There are 9 hidden switches. A switch that is on adds its own fixed numbers to the row, and there is some noise. The rows also spread widely along 13 directions, which tell nothing about the answers.
Some rows, each with its switches (1 for on, 0 for off) after it:
[ 10   6  -3   0   0  20   7 -16   8   2  15  -4   9 -10  -2   8   0   0
  -4 -16 -10   1  -6   1  -3  25 -22 -12 -10  15  15  -8   5 -12   6   1
  -8   5]	1 0 1 0 1 0 1 0 0
[-23   3  20  18  -8 -28   5 -14   9  15  -9  -6   0  18 -15  16 -21   0
   2  -9  -3   5 -10  -1 -10 -14  -1  -7 -27  17  -5   9 -22  -2   1 -11
 -17  -9]	0 1 1 0 1 0 0 0 0
[  5   7  11 -15   1  21  21   3 -16  -5 -11  -8   1  15 -33   1   0  16
   5 -22  -8 -11 -10  -2  14  -3 -11   9  -1  16  10  -3  -2  21  10   9
  -3  -2]	0 1 1 0 1 1 0 0 0
[  3 -12  -1   3  18  12  -7   4 -24  -6  -3   7 -12  12   3  16  14   1
 -13  -2   7   5 -12   5  -9  -5  11  15  -5  -5 -22  13   4  -9  -3  -9
  -3  -6]	0 1 0 1 1 0 0 0 1
[ 16  21   0 -19 -22   2   6  -7   4  29  -1 -15   1  11 -31  18 -10   0
   8  -3  -7  -8  22  -9  14 -14 -10   3   4   1   8  -2 -18  13   5  -1
  -4  -5]	1 0 1 0 1 0 1 0 0
[ 16   6 -31 -10  11  29   5   8   2  12  33  14  12 -14 -12  -9  -7 -15
  -8  -4   4 -19  13  -5   0  34 -21  22  -8 -12  14 -12 -11 -15  -4   2
   3 -10]	0 1 1 1 1 1 0 1 1
[  1  32  -9   4   0 -11   6  -4   1  13   7 -12   4  11 -13  13  -9   2
  -7  -4  -1  -6   9  -5  12   7  -4  -6 -24   6   9 -12 -24  -6  -5   8
 -15   1]	1 0 1 1 0 0 0 0 0
[  7   4 -11 -20  -1   8  17 -12  12  16  24  -4  -5 -19  11 -11 -10  10
   5  15 -22  -3   5  -4  -1  37 -34 -10 -12  16   2 -15  -3   6  -4   4
   6 -24]	1 0 1 0 0 0 1 0 1
[ 22  -9  -1   6  -1  22   2 -16  -8   9  -5  -5   7   6  -9   9   3  -1
   5   0 -14  26   9 -14   4 -15  15  14   1  14  -6  20  19   0   9 -14
  -2  12]	1 0 1 0 1 0 0 0 0
[ -7 -19  17   2 -20  18  -4 -12   5  15  -5 -14   5  14 -36  23   5 -15
   6  -7   8  -4  -4  -9  -7 -30  -6   3   3  -3 -13  14  14  -7  12 -17
  -9  -6]	0 1 1 1 1 0 0 0 1
[  9  -6  -6   0 -12   3  -4  -4   4  11  -8   2 -12  -6 -10   0 -16  -5
  -2 -10   2   5   2  -4  -1 -14  -1  21   7  -2  -5  -3   9  11  11 -15
 -12   2]	0 0 0 0 0 1 0 0 0
[ -8 -17  11   9  -3  30   6 -18  28  19  -7 -15  19  10 -25  14  -4  -5
  -4 -27   1 -10 -13 -10   0   0  -6   9  -2   9   7  12  13   2   8 -11
  -1  -8]	1 1 1 0 1 0 1 0 0
[  4 -10 -11  -6  36   0  13  11  29  -8  11  -6 -12 -14  15  -8   1  13
  16  12   3  -4  -7 -19 -21  44  10  22  17   3  -4  10  12   5  -7  -1
   0 -20]	0 1 1 1 1 1 0 0 1
[-16  -1   2   4  17  -2  -1  -4  -6   3  -3   3   6  16  13  15   4  16
   2   3   4   2 -14   3   5   3  15  12 -12  12 -23  21 -10   1 -18  -2
  19 -22]	0 0 0 1 1 0 0 0 1
[ -3   4   3 -22  -4  -5   6   4 -11   8  -2   1 -22 -10 -12 -15 -24   6
   6   4   0  -6   9 -11   7  -9  -7  28  -1  -3 -10 -22   1  18   6  -8
 -18  -5]	1 0 0 1 1 1 1 1 1
[-12 -13   8  -7   7  -6   2   9 -20 -13   4  14 -17 -18  10 -22  -4   3
  15  12   3   5 -18  -7   4   1  -1  18  -2   3 -26 -13  25  -3   1 -10
 -11   4]	0 1 0 0 1 0 1 0 0
[  7   4  13  -1  -6 -27   7 -11   9   0  -3  -4 -32 -11   0   1 -22   8
  10   3 -13  19   3  -3 -29   4 -12  -6   1  16  -5   1  -4   3  11 -13
 -34   0]	0 1 1 1 1 0 1 0 0
[ 12  25 -18   5   0   3   0  -3   5   5  -1  -3  -3   2   1  16 -14   5
 -11 -23   2  -4   9   4   6   8   3   9  -5   3  11  -1 -16   2   0   5
  -4   7]	0 0 0 0 1 0 0 0 1
[  0  22 -11  16  -6   2   9 -22  36   9   5 -12  15 -15   4   8 -27   2
   9 -18  -7   9  14 -15  -3  20   3   5  -4  21  18  11   2   0   2  -2
  -1  10]	1 1 0 0 1 0 0 1 1
[-20  -7  27   7  -7 -19   0   0 -26 -10  11  17   7  -7 -15  -8  -4 -15
  25   5   4   9 -26   5  -5 -14 -12 -10 -25  16 -11 -11  -6 -20   9  -7
 -12   9]	0 0 0 0 1 0 1 0 0
[  6  -1   2  -6 -23  11  -3 -13   5  10  -1  -9 -14 -10 -16  11 -14 -10
  -3 -15   2  -1   5  -6  -4 -18 -17   7   7  -5   3 -11  18  -1  17 -13
 -28  10]	0 0 1 0 1 0 0 1 1
[ 11   6  -3   3 -11  21  -3 -21 -13  11  20  -2   8   2 -15  32   6 -19
 -17  -8  -4   5   2   5  -5   2 -24 -21 -17   3   8  -3  -4 -25   9  -7
 -13   7]	1 0 0 0 1 1 1 1 1
[-10  18  -2 -15  15  -1   8  17   8  -8   7 -17  -6   0  -6  10  10   7
   5  -4  17 -30 -12 -11   7  19  -2   5   4 -10   4 -19   3  -1  -3  11
  -6  -2]	1 1 0 0 1 0 0 0 1
[  9  -6   2  -3   2  10 -12  -4 -18  13   2  -6  -9  21 -18  38  20 -11
 -16   1  10   0   4  -2 -11 -17   4   3  -1 -17 -18  14  -4 -15   0 -14
 -12  -8]	1 1 1 1 1 0 0 0 1
[ 22   4  -5 -10  -9   4  13  -7   2   6  -6 -16 -26  -8 -14  -9 -16   6
   7   6 -14   9  16 -16  -3  -6  -6  11   5  10   0  -9  15  18  17  -5
 -26   6]	0 0 1 1 0 1 0 0 1
[ 12  17 -16  -9  -1   1  19  -1  34  10  11 -20  -3 -18  -1 -13 -17   7
  19  11 -13  -9   9 -20   4  29 -11  -5  -3  16  19 -16   2  10   5  11
  -3  -4]	0 0 0 0 0 0 0 0 1
[  6   1  15   6 -16  -7  10 -27 -12  -5   6   7  -1 -14   6  -3 -13   8
  19   1 -28  40   2   3 -15  -1 -13 -14 -13  41  -6  13   4   5   8  -9
  -2   6]	1 0 1 0 0 0 0 0 1
[-14  19  13  -9   3 -16  16  17 -14  -3  -4 -13   3  11 -27 -15  -3   8
  27  10   8 -16  -7 -20  31 -15   9  11 -15   9  -6 -21  -1   6   1  14
 -14   8]	0 0 1 1 0 0 1 0 0
[  2  -3  -5  -2  -5  13   7 -17   3   8  -1   0  -8  -6   7  -4 -15  14
 -12 -12 -16   4  -9   6   6  11 -22   2 -13  18   0  -9   8   8   2  -3
  -6  -9]	0 0 1 0 0 0 0 0 0

New rows, each followed by its switches (1 for on, 0 for off):
[ 23   0  -9 -17 -18  15  -8   1 -14   9  -9   6 -21   1 -13  19   1   1
  -8 -12   1   5   9   7  -3 -18  -6  19  30 -10 -12  11   4  20   6 -15
   2  -6]	0 1 0 0 0 1 0 0 0
[ 21  -3  12  -9 -15  13  -1 -11  -6   3 -20 -16 -15   8 -17  19   3   7
  13  -1  -6  15   5 -10   1 -29   8   7  23   9 -11  17  21  14  16 -13
 -11   9]	0 0 0 1 1 0 1 0 0
[ 11  18 -17   3   6   6  13 -13  23  19   5 -31   2  12  -8  21  -5   3
  -2  14  -9  -6  10 -21   7  17   2 -12 -16   8  10   1  -4  -7  -1   7
 -10  -7]	0 0 0 1 1 1 0 0 1
[ 19  -6   2 -13 -19  -2   4  -4  -8  14  17   9 -13 -20 -19 -17 -19 -19
  19  13 -13  10  15  -8 -13  -9 -23   5  -7   3  -1 -14  -1  -3  18 -13
 -19   5]	0 0 1 0 1 0 1 0 1
[  5   4  -4 -23  13   5  19  21  -2   7 -13  -7 -18   4 -20 -27 -17  22
   7  -2  -6 -20   1 -15  18   5   1  37  -2   5   0 -16  -3  36   2   9
  -5 -14]	0 1 1 1 0 0 0 0 0
[-11  19  13  -9  -4 -14   7   1  24  11 -11 -35  -5  18 -28  33  -1   4
  10  -7  11 -21  -6 -19   3  -8   3  -5   7  -2  12  -1  -7   9   4   2
 -17  -4]	1 1 0 0 1 0 0 1 0
[ -1  15 -17  -7  14  -5   5  12  21   8  11 -11   4  -3  -3   4  -3   0
  18  15  15 -17   6 -22   8  16  15  21  10  -9  -3  -1  -2   0  -9   4
   5 -10]	0 0 0 1 1 1 0 0 1
[ -6  16   2   9  -9 -15  -1 -13  19   9 -16   0  -7   1   0   6 -36  16
  -1 -32   0   4   5   7  -5  -2   0  20  -1  16   3   7 -17  18  -1  -8
 -11  -5]	0 0 1 1 1 0 0 0 0
[  9 -16 -15  -6  25  15   7   4  -5  16   7   3  -7   9   0  -6   0   5
 -15  12  -6  -5  -3  -6  -1  16   0  20 -18   1 -12   1  -7   5  -6  -3
   2 -28]	0 0 1 1 0 1 0 0 1
[-14  -2   5 -26  -4  -2   1   2   6  34   5 -12  -8  18 -21  19  -1   0
  -4  16   3 -30   0  -4  -2   1 -21   1 -11 -14 -14  -4 -25  10 -11  -5
   9 -47]	1 1 0 1 1 0 0 0 1
[ 24  -3  -5 -14  22   3  11  11  -4  -2  22  -6  -2  -5  -3   9  24  -6
  21  34  -7   9  -3 -19 -17  26   4  -9   8   1  -1   9   4 -11   0  -2
   5  -8]	1 1 0 0 1 1 0 0 0
[  2 -21   3  -2   5  28   9 -12   6   7  -1   6  -8   0  -9   2 -11   6
 -17 -28 -11  -4 -16  12 -19  18 -28  10  -9  13   6   4  -2  12   9 -10
  -1 -22]	0 1 1 0 1 1 0 0 1
[-13 -17  12  -9  13  27  21  -6  -2   8   0  -7  25   9 -13 -11   5  15
  20  10 -17  -2 -20 -15  17  11  -2   8 -14  27  -6  13  12  14  -4   2
  31 -21]	1 1 0 0 1 0 0 0 0
[-20   9   6   8   4  -4   3 -18   4  13 -22  -7  -7  29  -3  32 -18  28
 -24 -28   1  -3  -8   9   5  -5   1  16  -9  13  -9  22 -20  19 -12  -7
  -4 -25]	0 1 1 1 1 1 0 1 0
[  4  23  -1  18 -10 -19  -3 -17   6  12 -11  -6   1   7   2  21 -21   5
   4 -11  -4  23  15  -7   4 -13  21   9  -4  15  -4  17 -12   3   0  -9
  -9  14]	1 0 0 0 1 0 1 0 0
[ 11   7 -19  -1   8  21  17  -4  18  30   3 -22  10  18 -18   8  -4   3
 -13   4 -14 -14   7 -19  18  16  -3   1 -22   7  11   1  -7   3  -3   9
   1 -15]	0 1 1 0 0 0 0 0 0
[ -6   1  -3  20   2  -7  -4 -13   6 -11   9   3  -5 -17  13   4  -7  -5
   0  -5   6  17 -10  -1 -13  10   0  -2  -7  11 -11  -2  15 -19   4  -9
 -20  13]	0 0 0 1 0 1 1 0 1
[  6   7 -10 -10 -10  12  -4  -1  -1  15  -7  -3 -12   6 -11  13  -9   4
 -12 -18   5 -10   7  -2  11  -9  -6  22   8 -10  -6  -2   1   9   1  -8
  -8  -5]	0 1 1 0 1 0 0 0 0
[ 10 -11  -8   0 -18  30  -2 -23  30  32   0  -9  12  -7 -19   2 -23 -12
  -1 -15  -8  -2  14 -10  -5   1 -14  15  -4   5   9   3   7   5  11 -16
   3 -10]	1 0 0 1 1 0 0 0 1
[ 14  -3  11   1   9   0   6  19  -1 -10   4  -1   1  -5 -37  -7  -1 -19
  24  -9   9  -4  -4 -10 -22  -3   6  11  -2   2  15  -4  -9  -5  20  -1
 -17  16]	0 1 0 1 1 0 0 0 1
[  1 -20   9  -7  -3  33  14 -15   5   1  -3 -14  -7 -11 -16 -12 -11  -1
  -3 -10 -16  -4 -18 -10   1   3 -26  -1 -16  18  12 -21  33   3  23  -4
 -22   5]	0 0 0 0 1 0 0 1 1
[  3  -6  -4  -9   6   6   9   6   2   3  19 -14 -13 -13  -8  -7   7 -11
   1  17   1 -14 -12 -14  -1  14 -20 -10 -17  -5   1 -31  16 -17  10   2
 -27   0]	0 0 1 0 0 0 0 0 1
[-14  16   0 -19  -3  -9   6  16 -10  -5   5  -7 -23 -10 -12 -14  -7   3
   7   6   8 -23  -6  -8  12   1 -16   7  -8  -8  -9 -36   6   4   3   7
 -18  -1]	0 1 0 1 0 0 0 0 1
[ 41  -9 -27 -16  22  41   7  14   0  26  15  -4   9  10 -24   2  14 -12
 -17   1  -8 -15  10 -11   5  19  -4  16  -9 -10  17  -6 -12   1   4   4
   5 -13]	1 0 1 0 0 0 0 0 0
[-35  -3  18   2   3 -14   7   2  20   5   5   3   3  -4 -14  -4 -20   0
   8 -23  16 -21 -17   0 -11  12 -14  17  -7   3  -1  -9 -14   6   1  -5
  -7 -19]	1 1 1 0 1 1 1 0 1
[ -6   3   0   0   9  11  -2   9 -19  -5   2  11  15  14  -7  14  17   7
   3 -12  14  -3 -11   4  12  -3  12  19   6   3 -18  19  -5  -3 -12   1
  18  -7]	0 1 1 1 0 0 1 0 0
[ 17 -17   2 -22  14   9  13  16 -20  11   3  -8 -13   5 -22 -20   3  -4
  18  36 -10  -4   3 -23   6 -10   4  16 -15  -2 -12 -11   5   6   8  -2
  -7 -11]	0 0 0 1 1 0 0 0 1
[ -6 -24  13  -9   9  31  14  -9   1  -3  -3 -10  -7   1 -10   1   6  10
  -2  -4 -10  -8 -31  -4   0  15 -23  -3  -4  15  -4  -4  26   6  10  -5
  -3 -16]	0 1 0 0 1 1 1 0 0
[ -1   5  -1  16   0  -2  15 -23  18  12   6   3  18  -4   4  -9 -30   9
  14  -4 -21  20   8  -3  -6  17  -3   3 -26  38   4  17 -13   3  -3  -3
   7  -9]	0 0 1 1 1 0 0 0 1
[-24  -9  21 -10   2   7  10  11   5   1  -5   0  10   2 -30 -12  -9   1
  17 -20  10 -24 -20  -5   3  -3  -6  23  -6   5   2 -11  -4  17   7   0
   7 -12]	1 1 0 0 1 0 0 0 1
[ 10 -17  -5 -17  10  22  15   8  18  11   8 -10   4 -13 -19 -28  -9  -3
  19  13  -9 -16  -8 -21   4  20 -14  14  -7   6  11 -20  16   6  10   0
  -3 -11]	0 0 0 1 1 0 0 0 0
[ 10 -22  -8   1   4  16  -2 -11   5  19   5   4   1  -6   5  -2  -2  -5
   5  15  -8  18   9 -15 -10   2  11  22   3   4 -25  25  14   1  -3 -20
  15 -17]	1 1 0 1 0 0 1 0 1
[-13   5   2 -15 -16  14   7 -22  -4  26  -2 -15  -4  15  -9  14  -8  15
  -7   6 -12  -8   9  -7  20  -8 -17   4 -13   6 -20   3   4  12  -9  -6
   6 -27]	1 1 1 1 1 0 0 0 1
[  2   7  -9   3 -14 -10   8 -11  22   4   6 -13 -16 -29   3 -18 -26  -4
  21  16  -8  12  14 -25  -5   5  -3   3   1  11  -7 -11  28   0  10 -10
 -22  12]	0 1 0 1 0 0 0 0 1
[  7  10 -17  -4  -3   1 -11   6   5  17   3  12  -1  -1  -7   4 -19  -6
  -3 -15  12 -12  13   5   0  -2   2  32   1 -12  -3  -1 -24   5  -4  -7
   4 -10]	0 0 0 1 1 0 0 0 1
[ -7  18 -13  10  -7  12  10 -13  27  11  15 -17  24  -6  -8   5 -10  -8
  16   5  -1  -7  10 -22  14  16   1  -3 -12  12   6   2  10 -15  -3   4
   5   4]	0 1 0 1 1 0 0 0 1
[ 12   5  -7  -7  -8  23   7 -11   7  13  18  -4  15   2 -13  21   8  -2
  -2 -11  -9  -6  -2   9  -5  18 -27 -17  -6  14  13   8 -13  -4   1   5
  13 -15]	0 0 1 0 0 0 0 0 1
[  9  -1   2   0  23  11  19   5  12  19 -12 -25   7  32 -38  17  -3   2
  -8  -7  -5 -20 -11 -17   8   2   6   3 -24   8  25   0 -23  10   9   8
 -12 -12]	0 0 0 0 1 1 0 1 0
[ 13   2  -6  -7  14  22  16  -3  27   0   9 -11   9  -8 -11   5  -4   7
  12 -14  -6 -10  -4  -8 -14  34 -10   2   6  18  22  11  -3   3   4   7
   8  -8]	0 1 0 1 1 0 1 1 1
[ 22 -14   9  -1   6  19  18  -7  -3  -2  -5 -14  -7  -3 -21 -12  -5   1
  20  10 -24  19   2 -20 -12  -1   2   2  -9  26   3   9  20   7  21  -6
 -11   9]	0 1 0 1 1 0 0 0 1
[  4  -6 -12   2  -1  25  12  -6  21  36   1 -21  14  14 -29   1 -12 -11
   0   4  -7 -16  14 -28  18  -5   5  19 -19  -2   3   3   4   1   3  -3
   0 -11]	0 1 1 0 1 0 0 0 1
[ -9   6  -8  -1  -9  31   6 -21   3   7   4   4  23  -2  -3   8 -10  11
   0 -16  -8   1  -3   1  17  11 -15   9  -1  20  -1  15  11   3  -9  -4
  21 -12]	0 1 0 1 1 1 0 1 0
[ 13  -9 -13   2  18  26  -3 -12   5   1   1 -14 -12  -1  17  22  14   5
 -21  -3  -3   6  -9  -6  -5  17   2   0  -1  -1  -4   2  25 -11   3  -7
 -12   1]	1 0 0 0 1 0 0 0 1
[  8  13 -25  14  10  13   1 -21  14  12  -3 -19  -5   8  17  27  -4  13
 -24  -2  -3  11  11 -14  12   9  16  10  -3   6  -8  17  15  -5 -10  -3
 -13   0]	0 0 1 1 0 1 0 1 1
[ -7 -32  11  10   5  24  12 -18  30   8 -20 -18 -14  -7 -11 -16 -26   5
  -5 -18 -11   0 -16 -17 -12   3  -7  17 -14  18  -1  -3  32  10  21 -16
 -23  -5]	0 1 0 1 1 0 1 0 1
[ 20   5  -9 -20 -13  10  12 -10 -11  27   2 -25 -28   8 -18   3  -8  -1
  -6  33 -21   0  25 -25  12 -13 -14  -4 -17  -5 -13 -13  12   2   7  -5
 -27  -6]	0 1 1 1 1 0 0 0 1
[  8 -28 -13   7  20  12  15   2  25  36   1 -12   8   6 -15 -22 -16 -13
  10  30 -12   1   9 -41   6   3  21  31 -22   0  -8   7  12  -1   1 -13
  -4 -16]	0 1 1 0 1 0 0 0 0
[  9  -7   6 -19   9   6  10  13  -7  -7  15   0   0 -16 -15 -17   7  -4
  30  15   1   0  -1 -18  -6   4  -1  17   9   4  -1  -7  13   3   7  -1
  -4   1]	1 0 1 1 0 0 0 1 1
